The groups are shells around one centre, one inside the other: the same stretched ball of 6 dimensions in 10 sizes.
In the rows, zero is written as 128.
Some rows, each with its group after it:
[161  98  87 170 169 148 123 115 110  98 157]	vipup
[103  86 153 131 100 125 103 124 112  64 140]	zase
[118  96 140 140 115 116 115 133 101  85 126]	Rofe
[125  69 133 155 143 118 145 133 135  75 140]	Lugil
[157 113 108 151 143 135 120 118  96 109 157]	Rofe
[108  83 159 134 110  97 137 146 115  81 121]	Rofe
[134  67 121 180 163 121 152 123 137  82 124]	Rofe
[163  87 119 158 163 109 174 137 129 112 155]	Lum
[188 111  79 153 176 138 146 132 108 123 185]	Lum
[112  41 110 171 130 137 116 139 146  37 121]	gul
[154  62 112 180 160 132 157 116 149  82 153]	gul
[129  76 126 153 112 128 117 129 121  70 137]	vipup
[161 137 109 114 135 135 110 132  78 120 188]	zase
[130  99 118 165 168 133 123 112 106  94 134]	noze
[119  90 137 151 150 117 134 128 113  88 131]	Rofe
[ 91  28 137 187 134 117 136 135 156  34  85]	gul
[124  90 168 153 124  93 158 121 117 103 119]	rubo
[137 106 127 162 158 123 133 114 101 106 132]	Lugil
[129 104 163 132 105 101 138 126 104 104 139]	Mebe
[125 111 146 141 139 102 137 134  93 110 123]	vipup
[153 109 136 125 100 112 131 136 100 108 162]	zase
[121  82 120 169 163 134 124 115 118  78 128]	noze
[102  63 138 149 103 128 106 132 127  48 124]	Mebe
[137 113 124 144 130 125 114 124  89 103 139]	Lugil
[149  90 109 140 137 127 131 143 116  90 163]	Mebe
[114  81 152 160 138  95 152 137 118  91 101]	Lum
[ 69  22 167 163 118  99 143 148 162  25  86]	gul
[138  63 127 176 148 111 161 132 140  84 122]	noze
[ 94  79 155 154 136 118 120 119 117  69 113]	zase
[ 99  66 154 149 103 110 121 135 125  59 110]	Rofe
[ 67  43 173 157 125  93 140 147 142  43  79]	gul
[ 88  81 169 148 127 106 127 123 115  72 106]	rubo
[176 139 101 142 171 126 139 124  80 143 172]	vipup
[160  94 109 168 153 127 143 120 115 106 145]	Mebe
[ 65  55 188 134  59  95 108 144 125  37  87]	fipev
[142  94 133 134 114 123 128 129 114  90 163]	Mebe
[169 107  82 155 167 154 118 117 106 103 182]	Lum
[121  48 118 172 163 115 155 147 149  63 120]	rubo
[ 94  52 159 175 154  99 160 132 144  65  93]	rubo
[158 106  90 148 142 150 104 123  99  94 169]	noze
[191 117  55 156 181 164 116 122  98 114 197]	fipev
[146  92 117 155 167 113 155 140 116 105 141]	Lugil
[ 78  23 148 175 128 110 137 144 160  26  85]	zase
[162 125 133 129 154 106 158 133  96 136 171]	rubo
[113  73 138 149 104 132 105 121 122  59 135]	noze
[101  93 169 136 100 107 117 123 104  80 119]	vipup
[128 119 139 130 152 108 136 135  90 114 143]	Lum
[141  98 133 159 138 124 132 110 110 100 141]	vipup
[124  53 130 172 119 132 127 117 145  55 131]	zase
[105  98 151 158 164 104 140 124 103  99 104]	fipev
[102  51 153 160 117 122 130 120 147  49 126]	fipev
[100  99 160 146 116 114 110 117  97  83 111]	Lum
[ 81  63 192 120  65  80 134 157 126  57 104]	fipev
[111  96 159 140 111 112 121 120 105  86 126]	Lugil
[125  86 158 155 113  96 149 128 116  96 112]	gul
[ 94  70 180 122  74  93 130 148 125  63 121]	rubo
[102  26 154 193 144 105 167 124 169  49  93]	fipev
[129  68 145 165 129 113 150 120 136  80 129]	Mebe
[ 82  64 168 134  95  98 123 151 124  53 104]	noze
[161  94  97 152 148 138 130 130 116  96 169]	Lugil

New rows. What belongs after each?
[ 91  73 169 139 102 116 115 121 123  58 125]	fipev
[ 94  66 164 140  87 116 111 127 127  51 122]	Lum
[119  57 125 175 121 136 116 116 136  54 121]	zase
[136 117 162 125 110 100 139 126  95 117 148]	noze
[101  93 166 147 102 112 112 112 103  79 110]	zase
[167  88  86 173 180 130 153 135 121 105 149]	rubo
[124  87 135 164 160 108 149 130 115  96 115]	Lugil
[152  84 103 180 147 146 121 104 120  86 142]	fipev
[ 67  73 190 128  66  92 107 143 109  52  86]	fipev
[ 98  57 171 163 126  97 154 126 141  68 102]	noze
[148  75 112 177 176 114 166 135 132  98 128]	noze
[146  92 102 153 150 146 115 120 114  85 164]	Mebe
[119  90 136 121 106 123 110 142 109  73 154]	rubo
[139 118 124 155 166 120 132 118  90 117 133]	Mebe
[165 104 122 154 151 113 158 127 112 121 156]	vipup
[185 121  75 161 185 150 131 116  97 125 181]	Mebe
[149 109 122 153 171 113 153 129 104 120 144]	Rofe
[118  44 122 175 148 137 134 121 154  48 135]	fipev
[134  66 133 174 128 123 140 115 136  76 128]	rubo
[139  82 135 131 105 105 142 154 120  87 147]	fipev
[100  71 156 131 104 104 127 150 124  63 125]	Mebe
[133 103 139 150 165 108 153 127 109 111 137]	Mebe
[ 71  47 176 167 129 101 139 125 143  47  84]	fipev
[161 127 113 114 126 120 125 147  85 120 178]	gul
[128 109 152 144 124 107 132 120  97 107 128]	Lugil
[192 152  94 135 155 148 117 103  73 145 202]	fipev
[171  90  86 173 181 136 150 127 123 106 160]	vipup
[110  70 137 137 108 121 115 144 124  58 135]	Mebe
[132 117 136 157 170 111 142 117  92 120 125]	rubo
[156 102 118 162 140 129 132 111 107 106 148]	noze
[103 112 161 137 120 104 116 126  86  97 109]	rubo
[173 119 108 149 159 129 142 119  99 126 173]	Rofe
[107  52 151 163 147  97 165 145 146  69 109]	noze
[150 103 146 145 135  98 162 130 111 119 143]	noze
[103  74 158 169 126 109 132 115 121  74  98]	rubo
[150  98 129 161 169 109 165 125 117 116 141]	Lugil
[123 128 149 131 126 122 107 110  78 109 142]	zase
[139  88 115 143 112 141 105 123 114  74 160]	Lum
[131 110 124 168 171 129 125 106  96 107 126]	gul
[ 86  85 187 129  90  84 132 143 108  78  97]	Lum
[122  55 136 163 137 110 153 139 145  68 124]	Rofe
[153 124 117 132 130 124 118 131  85 115 159]	Lugil
[158 137 139 119 117 116 126 121  80 130 173]	Lum
[161  94  91 160 161 143 129 124 115  96 165]	Rofe
[154 103 115 139 145 119 140 140 107 107 160]	Rofe
[171 117 116 142 143 127 140 119 102 122 177]	Mebe
[ 96  50 135 168 146 119 132 137 141  50 107]	noze
[174 131  83 160 168 154 108 104  82 122 170]	zase
[119 109 139 126 113 118 107 135  90  91 138]	Lugil
[ 98  82 164 162 120 106 127 115 112  78  96]	zase
[ 98  31 140 169 124 116 138 142 158  37 108]	noze
[ 72  61 184 151 118  89 140 137 129  60  83]	rubo
[110  67 156 157 138 100 156 135 135  77 115]	Rofe
[182 127 102 166 193 126 160 110  97 146 164]	rubo
[103  83 134 148 110 132  93 125 107  61 120]	Lum
[195 112  68 180 200 157 141 100 110 125 185]	fipev
[134 120 120 119 117 129  98 140  82  97 157]	rubo
[ 77  34 171 176 118 108 137 122 154  36  86]	gul
[148  79 110 173 155 128 142 124 126  90 137]	Rofe
[106  59 149 172 156 111 153 122 142  70 112]	rubo
[ 99  47 142 175 161 111 152 134 148  58 104]	rubo
[130  71 141 167 156 111 161 124 138  87 131]	Mebe
